All groups share one centre, and each spreads out both ways along 14 directions, with some noise.
Some rows, each with its group after it:
[ -3 -11  48   9  31  49 -20 -18  -7  15 -25  -9  10  -6  40  -1  14   0
 -13 -31  10 -27  -6 -13 -12]
(4)
[  6  12   8 -16 -16  -6  19  -1   3  -9  -5   0 -18  -7 -23   2  -2 -23
  -3  14 -18  22 -24 -10  -9]
(3)
[-15  14  12 -13   0  -7  20   2 -38  -5  19   9   3  -9 -44   5 -33 -24
  34  -2 -35 -18 -32 -21  29]
(2)
[  0  -1  24  -7  14  38  -4   2   5 -11  -8 -10 -29 -27  27  22  34  12
  29  28  26  28   4  -5 -20]
(1)
[-19 -40  14 -18  12  22   0 -22   5  12 -15  -6  -4   2  -1  14  15   5
  -7  32  15 -23 -13 -31 -10]
(3)
[-25  24 -13   5  17  -1   7  18  22  15  41  11   6 -11  -6 -15 -29  23
  29  17 -30  -3 -23  -9  21]
(4)
[-17   4  11 -14  10  -7  -8 -25  25  14 -15  -5  -5 -17  31  28  16 -24
  -2   2   9 -13 -19  -6 -34]
(1)
[-16   2 -19   0 -33 -11  -3   9 -46  -9  12   8  33  33   7 -19 -17  -6
  -4 -52  21   4 -40  39  26]
(3)
[  5 -10  15 -20 -37 -12 -24 -22  -3  19 -15  -9  -7  10  19  13  14 -14
 -55  22  17 -35  21  -4 -22]
(4)
[-16   8 -24  -8  14  13  35  23  -7   5 -15  12  18 -14  -8 -19  -9 -44
 -11   7 -14  11  23 -12 -21]
(1)
[ 11  19  22   1  13   3 -17 -20 -18   9 -19  -1  19   5 -26  19 -36 -31
  37   6  -1 -26 -45 -24   6]
(2)
[  1  -7  -1 -15 -16  24 -28 -21 -23  13  -1   5 -16 -14 -10  10  -7 -15
  11  39  44   2  36 -23  -4]
(0)
[-35   2  12 -29  21  30  39  17 -11  13   9  -4   3  -4  11  24  -4 -22
  28 -22   0  28  34 -24  11]
(2)
[  1 -23 -14   3  22 -30  -9  -1  20  26  27  11   4   7 -15  -6   4  -3
  -1 -24 -30 -32  19  -5  30]
(2)
[  3  17  -4  -4   6 -15  11  31  28  39  -2   6  17  38  19 -12 -22 -21
  -6  12 -12  10 -33  43 -20]
(3)
[-11  -5  -8   1 -16  -8  15 -24 -12 -21 -21 -27   9  13   0  17 -26  20
 -55  -6  -7 -21  -5 -30 -19]
(0)
[ 10 -32 -32   4  22  -2  -3 -20 -16   4 -28 -11  15  13 -23  18   5 -44
  13 -27  28  -5  -7 -13  -7]
(0)
[-21  18  47 -27  -6   7   8  14 -23  -5  15  12  10  -3  36  26  24 -18
  27 -26  -7  21 -27  19   0]
(3)
[  2  -4  16  -7   6 -21  -2  10  45  19  18  -3   7  15  -2  17  31  20
  23  10  -7  -5  14  -5  29]
(2)
[ -7 -30 -30 -21 -12 -19  24  -2 -31  -9   1 -33 -19  -7 -20  46  16 -25
 -32   2   3 -10 -10 -28 -36]
(4)
[-29 -13 -15  20  29  -9   7   8 -22   3  27  -5  45   3   0  10  -4  11
   7 -72 -20 -25 -28  -1  12]
(4)
[ -7  25 -21  11   2   7  13  29  -1   9 -14  -9  31  -2   9 -14  -7 -17
 -12 -14  -1   7 -44  12 -17]
(3)
[ -9   8   9  -6 -27  24   4 -24 -29 -30 -11  -7  -7 -11 -21  -4 -15   8
  -4 -12  18   8  -3 -33  26]
(3)
[-15 -37 -17 -13   2   9 -17 -31 -39   3  14  15 -25 -16 -22   2 -10 -19
  -2  21   9 -32  19 -24   0]
(2)
[  0 -23 -10 -10  -2  13 -13  -8   6   8  14  -3   1  12   7  10  14  -4
   0  -6  34  29 -24   5  -6]
(1)
[ -4 -53  -2 -21   0  47 -28 -37 -32  -9 -14   0 -44  -3  42 -11   8 -17
 -31  17  41  10   9   1 -21]
(4)
[  4 -20 -23  -1  10  25  29  18 -22  -9 -16   6  52  30 -15  -1  -1 -33
  -2 -36  16  57 -22   6 -27]
(1)
[-16 -13 -42   8  23  34 -22  -7  -2  -9  -1   3  17 -27  57 -20  14 -12
 -15  -8  27  17 -16   1 -17]
(0)
[-27 -37 -19 -14  -1   2  25  -5  -5   4  -9  -3  11  30 -32  15  -2  20
  14  24  22 -15  -5 -19  11]
(4)
[-18 -10  -6  -3  36   5  29   7  22  19 -10 -25  23  11   2  14  -6  -3
 -13 -27 -20 -12  29 -39  18]
(3)
[-14  -8 -20  -5   7   8   9   3   3  21  -5  18  -7  -3  24   9  10 -35
  -5 -12  22  22   0  38 -64]
(4)
[-36  -7  -9 -18   2  17  43  28 -29 -11  16 -36  -5  -1   0  22  -9  35
   0  38  -8 -17  -8 -36   7]
(4)
[  4 -20 -19 -15  -4 -40   5  11   5 -20  10  18  -2  12  15 -32  23 -19
 -14 -21 -34   4  10  25  53]
(0)
[-11 -19  32   1  40   9  -5  -6   3  15 -18   4  11  -5  48  27  35 -22
   9 -35  -2 -16  -8  15 -34]
(3)
[ -4   9  27   2 -17 -13 -18 -25 -28   2 -14  -3  -8  -6  10  21 -14  -2
 -19 -14  -2 -47  16   0 -17]
(1)
[-30   6  39 -21  14  20  23   8   2  -1 -46 -17   5 -14  46  33  42  -8
   1  19   6 -25  11 -18 -22]
(4)
[  4 -40 -31   2  20 -34   0  15  -9  11  30   3  -8   3 -12  13  18  -1
  -5   4 -23 -24  -9  17 -17]
(0)
[  1  -4 -14   6  12 -21  -5   1 -32 -11  20   3  -8 -41  -9   2   2 -18
 -23  -3 -46 -40  20 -12 -17]
(1)
[  0  -6 -35  -4  16   4  40  44 -17  22   7 -28  21  22 -17  12 -28 -18
 -25   3 -14  12  -1  -9 -38]
(3)
[ -8   4  32 -14  -7  -4   8  -5 -11   3  17   9 -17 -21 -32  37  15  -4
  31   3  -1  -2  -8 -10 -11]
(2)
[-11  23  27 -22 -21 -12  -1   4  -2 -22   0 -13 -18  -4  54  21  27  15
  17  -1   8  17   0  15  29]
(1)
[ 18 -17 -33 -12   0 -14 -19 -27  -1 -26  15   7   4   4  16 -19  -3 -38
 -29 -32 -13  46 -15  -9  30]
(4)
[ -4  15   3  -2 -13   3 -11  14 -15  22  18  16 -12   0  13 -10 -13 -12
  15   1   9   3 -28  45 -19]
(0)
[  4   6 -17  28  18  -9 -21   2  31   2 -16  -9   9  -6  26 -27  13  24
 -22  20 -12 -46 -20   6   5]
(2)
[ 32   9   7  18  -3   7 -51 -34  -6 -17  18  21  21 -16  -9 -12 -21   4
  -6   6  -7  13   2 -14  -3]
(4)
[  3   0  24 -19   7   9  12 -19 -16   4 -24   0  13  17  15   2 -25 -55
 -27 -42 -21  10  -6 -17   6]
(2)
[ 22 -19  -2  -1  13 -29 -18 -28   9  14  21  35 -22  -9 -42  -8 -10 -39
   9  -4 -31 -20  -2   6  -1]
(2)
[-20   1   9  10 -12  23  -1 -11 -10   5 -48  -1  10  13   0 -17  -8   1
  -7   0  32 -37 -53   9 -13]
(3)
[ 12 -16 -54   4  24 -34  12  15   9 -23   1  -6   8 -21  18  -9  31 -37
 -29 -27 -28  20  -2  11 -12]
(3)
[-18  -5  16 -17 -17  28  32  36 -48 -15   9 -26  20  25  30   6   1  18
 -30 -11  -7  21 -18  -1  -2]
(4)
[ -3 -31 -12 -33  -8 -17  -8 -26   6 -34  16   0  -5 -19   5  12  39  -7
 -11  38  -9  11   4 -43  27]
(3)
[  2 -10  -5  -7 -26  -8 -21  -5 -41   5   9  13   9   7  -7  13  -3 -21
 -13   7  20  -6 -12  21 -38]
(0)
[ -7 -18  -7 -10  11 -33   8 -25  19   9 -19  26 -38 -22 -27  16  15 -42
  16  16  -7 -33   3   5 -28]
(0)
[-14  12  35   5  -1   5 -24  -7   5  35  -3 -16  -4 -12  14   7  -2  20
 -20  16  -4 -76  15 -22   5]
(4)
[ -1  36  17 -15 -21 -12  23  -5  -9 -30 -28 -30  -7 -11   9  44   7 -20
  17 -20   7  31 -18 -16   2]
(1)
[ 24 -36  22  28  28  12 -21 -46   2   5  -8  -9  -6  27 -20  16 -33  32
  -4 -16  -1 -21 -23 -15 -15]
(1)
[-40  18  -8  -3  32  29  18   5  24  12   5 -28   2 -20  43  14  -7  11
  11 -21  -1  10 -28 -29   3]
(0)
[ 16 -45 -42  -5  13  -8   2 -21  30  14 -29  16   9  25 -28 -19  -1 -43
 -27  24  10  12  -9  -7 -26]
(0)
[ -8   1  26   8  19  26  -1   5 -24  18 -24  -4  10  17  28  22 -14  -9
  21 -13  22  -8  -2  21 -41]
(3)
[ 19  16  17   3  -6  30  -8 -20 -22  -8 -35 -15 -11   2   7   7 -32 -20
 -11   1  22  14 -17  -5 -28]
(2)
[ -1 -42 -22   9  12   6 -29 -41  -3  12 -21  -6   6  14 -11   4  -6 -13
 -14  -8  30 -35  -6 -20  -1]
(1)
[  4  13  -9  15  26  -3   4  12  18  36 -18   2  -6   6   5  -2 -20 -23
   5   0   1 -16  -6  28 -42]
(3)
[-12  -5  12   0  -2   4  -8 -23 -42  -1   5  14 -17 -29 -30   5 -17 -19
  -5  -1 -17 -49 -22 -18 -21]
(2)
[  2 -23 -41  -5  -7 -23   3  -6  13  -2 -12  27 -33  12   5 -42 -12 -11
 -15  28  -1  -5  42  30  16]
(0)
[  5 -47 -22  -8  33  15   1  -2   5   3  -3  10 -11  14  24  -1  15 -20
  -1  10   9  34  -8  23 -37]
(3)
[-10   6 -36   6  23 -10   0  16 -18   7  17 -28 -33 -45  13  13   1 -23
  -5 -16 -14 -34   9  -7  -6]
(4)
[-29 -11   6   4  28  -9  19  -6  34  28  12 -15  -3  21  21   8 -24  35
  -2 -32 -25 -30  11  -9  17]
(1)
[-10   4 -12 -13  -5  -4   9 -10   2  -7 -44   8  13  27  16 -23 -24 -26
  -4   6   6   4   1   3  34]
(1)
[  9  -5 -17  13  33  16  -1 -20  -5  -4 -43  -6  16 -18   4   4 -16 -36
 -23  11  -4 -21  19 -31 -37]
(1)
[ 27  14  23   5 -25  14  -8 -27 -24 -16 -21   7 -33 -11 -33  -3 -25 -23
  -4   0   9  15 -10   4 -21]
(0)
[ 44 -12 -14  29  12  -1   0   2 -33 -38 -28   4  -5  -4 -14 -18  -2 -17
 -25 -26 -15  15  -6  31 -36]
(0)
[ 39 -19  -5  -2  31  -8  22  -1  17 -17   3 -20  -6 -13 -17  19  13 -28
 -21 -27 -40  42  13 -27 -11]
(2)
[-10 -35  -9 -24  -3   0  -4 -25  -3 -24 -10  16  -4   3  20  23  25  -1
   7  47  28  30   1   2 -30]
(1)
[  9  -4  38 -21 -14   2 -28 -53 -12  16 -21  24 -24   8 -15  -4 -31 -38
  -4  14   1 -24  -1  -7   2]
(2)
[-10  18  16 -12   3 -13  19  24   0 -15   8 -15  10 -17   5  26  31   6
  23  -6 -20  -1 -18 -11  18]
(2)
[ 10 -10  27  21  30  16   0  -7 -18 -10 -20  11   7  12  17  14 -13  17
  15 -22  -2   1  10  28 -40]
(1)
[  0  -8   3 -18  -2  10 -12  15 -21  21   5  -2  31   9  12  11  20 -22
   5  13  21  -2  55 -10  19]
(0)
[ -1 -34   0 -17   3 -24  12 -20  21 -11 -25  -6  12  11  -3  10  22 -15
 -45  17 -23 -14   5 -30  -7]
(0)
[ -4  -5   4   2  41   7   1  -2  39  23 -19  11  16   1  12  11  13 -14
  38  19   9   3  34  -9  -2]
(2)
[-18  53  18 -13   2   2  13  -3  37  27  -4   2  -5 -27  45  17 -14 -30
 -24   7 -20  24   5  -5 -58]
(4)

New rows, each followed by its group:
[-10  12  18   6  25  15  24  19   5  21 -32 -13  22  22  19  12 -10 -13
   1 -21  -2  -3 -13   8 -25]
(3)
[ -8  16  51 -30  -2  -2  13 -17  22 -29 -36 -17  -8  -5  41  38  28  -3
  11  22 -10   9 -21 -25   9]
(1)
[ -7 -18 -47  21  26  24   4   1 -17  10  -8   1  -2   2   6 -11 -31   5
   3  -2  29   5  57  11 -33]
(1)
[ 16 -14  17  12  18  13  13   3 -11 -24   5  -7   7  22   3  26  -3  26
  15 -17  -2  56 -16  10 -21]
(1)
[ -8 -14  13  -4   7   5  -1  -5   8  25  28 -11  -2  -1   7  20  -7  23
 -35   0 -18 -18  14 -18 -35]
(1)
[ -3 -21   7  -4   6  25  12 -34   5  -5 -31  -1 -26  10 -22  10 -24  10
  13  32  23   1  13 -30  -1]
(1)
[-24 -15  15 -11   4  -8  12  -1 -32 -24 -32  -8  16 -11  25  26  42 -19
  -9 -30  -1 -40  -7  -4  -2]
(3)
[ 46 -28 -20  -2  12 -25 -18 -27  13  -9 -16  -3   6  29   0 -13  -8 -33
 -35  -6 -19  17  20  -8  18]
(2)
[  9   1 -12  -1   4   3  -9  13 -28  -8  36 -25  10 -32  16  16  14 -21
 -36 -43 -22  11   3 -20 -14]
(3)
[-28 -13  13  -8   3   8  -1 -11  21  21 -12  31  20  18  24  -1  13  -2
   6   5  21   5  -1  19 -29]
(4)
[-26  12 -16  -6  10   9   3  30 -20  18  32  -2  13 -36  -1  13  10 -26
  12  -2   0  -7 -26  -4 -23]
(3)
[-32  12 -40   2   5  14  31  17   0   6 -16   0  14   1 -19 -20 -23  -9
  18   3  14  -3 -14  -9  13]
(3)
[-16   8  16   6  -4   6  14 -32  16   3 -15 -22 -19   4  -6   8 -34  12
 -32 -21 -11 -16 -63 -20 -25]
(0)
[ 10   5  -6  -9  -4  18  -6   2  -2   2 -25   0 -27 -19  29  -2  12 -32
 -14  31  20  18  23  14 -38]
(4)
[-19  -7 -10 -25  22 -13  21 -11  32 -14 -27   0  14  -2  39  15  22 -19
  -5  31 -10  15  -9 -20  -8]
(1)
[-21  25  33  -7  23  15  11  17  17   2  17  -3 -16 -40  42   5  28  -2
  20 -11 -30   6 -35   3  -1]
(0)
[  9 -27  22  -6  12  -3 -43 -19 -21  21  49  -7   0 -16  25  34  19  -9
 -23 -44 -15 -19  10  -8 -19]
(3)
[ -4 -10 -19  10  30  11  -2  20   5   3   3  22   4  -9   5 -22  17 -15
  33  -4   6  12  -9  26   4]
(4)
[-37  -5 -16 -14   7  28  24  15 -41  -1  21 -11   6 -17  -9  24  -6 -14
  17 -23  14  13 -12 -21 -18]
(2)
[ -9   1  16  -7  -4  12  23  -8 -17 -12  -6  12  -5 -24 -36   6 -13  -7
  -7  27 -25  -5  10 -32 -27]
(2)
[-39   0 -15 -31 -19 -12   7 -17  14  12  41  -6   6 -22  -2  33   6  -5
 -25  21  -5   4 -19 -43 -31]
(0)
[-16 -17 -32 -11   2  26  27  15  -5  12  18 -14   2  11   4   3  -7   8
 -10 -10  25  47  31  -7 -18]
(2)
[-24   5 -18  -5 -11  -7  24  16 -34   7  -8 -43 -21   1   8  21 -17  -2
 -20 -14   1 -47  22 -13   7]
(4)
[ -8  -3  11 -14  -2  24 -16 -14 -29 -32  -6 -26  14 -44  16  33  40  -4
 -18  20   8 -14   0 -56  -5]
(3)
[-34  -7  -3  -7  17  -6   6  11   5  32  13 -27  34  19  28  22   3   4
  -4 -38   1 -33  -3 -20  26]
(0)
[-16  27  12   8  21  18   0   0  -7  12 -17 -12   4 -35  11  17   2  -8
  14 -12   2 -29  23 -22  -9]
(3)
[  7 -20 -26  -8   7   0   1  11  -8 -10  21  -8  -4  -2   7  -2   9  11
 -15  28 -12  12  37 -14  12]
(0)
[  2  31 -46  21  15 -30  11  16 -16 -16   4  -9  18 -25  -8  12 -17 -13
  18 -26 -16  -4  19  -6   7]
(4)
[ 24   3  14   2   1  19 -30  -4 -15  20   3 -14 -23 -27  32  -2   7 -34
 -47 -17  -2 -11   1  11 -40]
(4)
[  6 -13  -7  10  27  18   4  20   5   6   1  25  25  18  27 -34  -1 -12
  -2  -9 -15  26  -5  30 -12]
(1)
[ 14  21  30  18   4  38 -13 -31  -5  17  -5 -13  -8 -28 -22   6 -30 -13
 -25 -51   0  -3  14 -33 -29]
(0)
[-12 -20 -41   1  14 -19   9 -17  -3  -7  -9   3 -12   5 -18   5  -9 -21
  25 -29   9  -3 -13   1  15]
(1)
[ 13  -9   4  -7   9   8   1  11 -18   7 -23  -6   0  39  -7  -1  -8 -31
  40 -14  29   9 -36  22  33]
(0)
[  5   9  14  -2 -16 -11   6 -14  -5 -13 -25  31  14  -5 -20 -14 -11 -24
 -23  17 -17  -4  -7   1 -38]
(2)
[  4  -8  -3  -8   6   5   1   6 -27 -16 -32  -6   9   4  11  14  16 -31
  28  13  24   5   9   1   8]
(0)
[-28  15 -16  -1  16   3  -1 -15  15   9  40  16  -6 -16   1 -10 -39  17
  24  11 -17   4 -15 -12  13]
(4)
[-25 -14 -44  -9   3  13 -24   4 -10  35  35   0  32   0  28  -4  -1  -8
 -14   6  34   1  29  -7  -5]
(0)
[-17  -5 -49   0  -5  -6  -3 -13 -10 -24   2  -1  -3  -8  21 -13  -9 -13
 -14 -17  13  12 -14   2   3]
(0)
[ -6  23 -23   8   6 -21   1   4 -21  -8  12 -15   3 -31   2  18 -12  -5
   0  -9 -17 -16  12 -15  -6]
(4)
[ -2  -2 -25 -12  -6  34   3  11 -30  -3 -27 -21  23 -25 -20 -11  21 -57
 -26   2  23  -9   0 -49  12]
(1)
[-21  21 -41  -5   0 -34  16   3  28  31  13  14 -12 -16   1  17 -15 -35
   0  -5  -2  14   2  16 -51]
(4)
[ 14  27  22   2 -10  11  -4  21 -30  -1  20 -15  14 -29   4  28  22 -31
 -17 -42  -3  25 -27   9 -57]
(1)
[ -5  10  11  -5 -10 -15  19 -24  -2 -31 -53  -5 -16   4  13  -8  -5 -18
 -10 -32 -10 -10 -18   8  24]
(0)
[  0  18  -8 -18  -8  -2  16   0  -9  14  -4  12  -4 -19 -35  24 -11 -52
  27   2  15  27  39 -13 -19]
(0)
[  0  17  58 -26 -40   5   2  -5 -11   0  10  -1 -18  -1  -3  22  -5  11
 -20  43 -15  -4 -15 -11 -21]
(0)
[ 16  10 -40  19  -4  11 -29 -13  -8 -27  -7   4  13 -19  10 -21  -3  -9
  -3   4  27  27 -23   6  -6]
(3)
[ -6  -3   7  -7 -43  -7  -5 -39 -29 -32 -39 -13   9  20   7   8 -16   5
 -63  14  11 -18 -26 -10 -33]
(0)
[  2 -23  11  -9   6  -3   4 -13  -2  22  -2 -11  30   8 -29  38  16 -23
 -24  -5  -2 -18 -31 -29 -43]
(0)
[ 12  -7  -3  -7   9  19   4   6  -6   3 -19  20  27   3 -14 -35  -1 -46
 -20   7 -12  15 -26  -8  -6]
(1)
[-10  23 -29  -4  -3 -25   7   2  -4  -4  22   2 -21 -22  -8   8 -23 -21
   8 -12 -18   8 -10   3  -2]
(4)
[  0 -23  35 -22  -8  12 -14 -35   4  -6   2 -19 -13  -7  -6  22  15   5
 -17  18  -3 -19 -34 -44  11]
(0)
[-18   5  -5 -22  11  -2  28   5  36  -4  -6 -37   4  15  36  19   0  20
 -10  10  -6  29   7 -35  24]
(1)
[ 50 -18  -7  14  24  18   2 -21  11   6   3 -23   2   7 -51  25 -20 -20
 -16 -16  -1  47 -19 -33 -52]
(2)
[ -6  27 -18  -9 -29 -20  -1   1 -40  -6  -8 -11  -8 -26 -10  -1  -6 -48
 -14 -23  -2 -29   7  -6  17]
(1)
[-23 -33 -17  -2  35  17 -25 -43  10   2  24   7   2 -30  17  21   2   6
  -8  13  -2 -12 -14 -40 -36]
(4)
[ -8  12  -2   6 -21 -19 -16 -45  -9  -6   3  29   6   9 -31  10 -48   5
  14 -13  12  -3   0  -3  -5]
(4)
[ 26   1  41  -2  10  39  -9   7 -14  24  14 -23  15   5 -24  24  -6 -11
   3  -9   7  14  -5 -31 -11]
(0)
[ 16   2   5   3  16  49   6  29 -21 -16 -17   4   9 -21   2 -40  16 -28
   8   9  -2  24   2  -1  17]
(1)
[ 16 -41  -3  10  37  34   6  -9   6 -13 -17   1  31  17 -31  -6  13  -2
  18 -15  11  26 -21 -28  13]
(4)
[ -4  23   0   4 -11   1 -23 -41  20  23  -9  12 -23 -17   6   7 -39  -7
 -12  29  11 -14  32 -11 -30]
(4)
[  1  20 -15  -3   0  18  -7  -2  -7 -14 -14  36 -27 -43  19 -22   7 -43
  21  16  17  39  17  28 -31]
(0)
[  2  21  -9  10 -13  22  -6  -2 -35 -14   6 -17  41  22   0   0 -33  12
  -1 -39  24  40 -15 -12  15]
(3)
[ 22  -6  -9  -3   3  27  -1 -22  -8  -3  -1   0  -7   7   1  -3 -25 -38
 -26 -35  10  67 -18   5 -45]
(4)
[  4   6 -24   9   4  -1   2   8 -31 -19 -28   0  30  -5   6  -9  10 -51
   6 -43  14   9 -17  14   6]
(1)
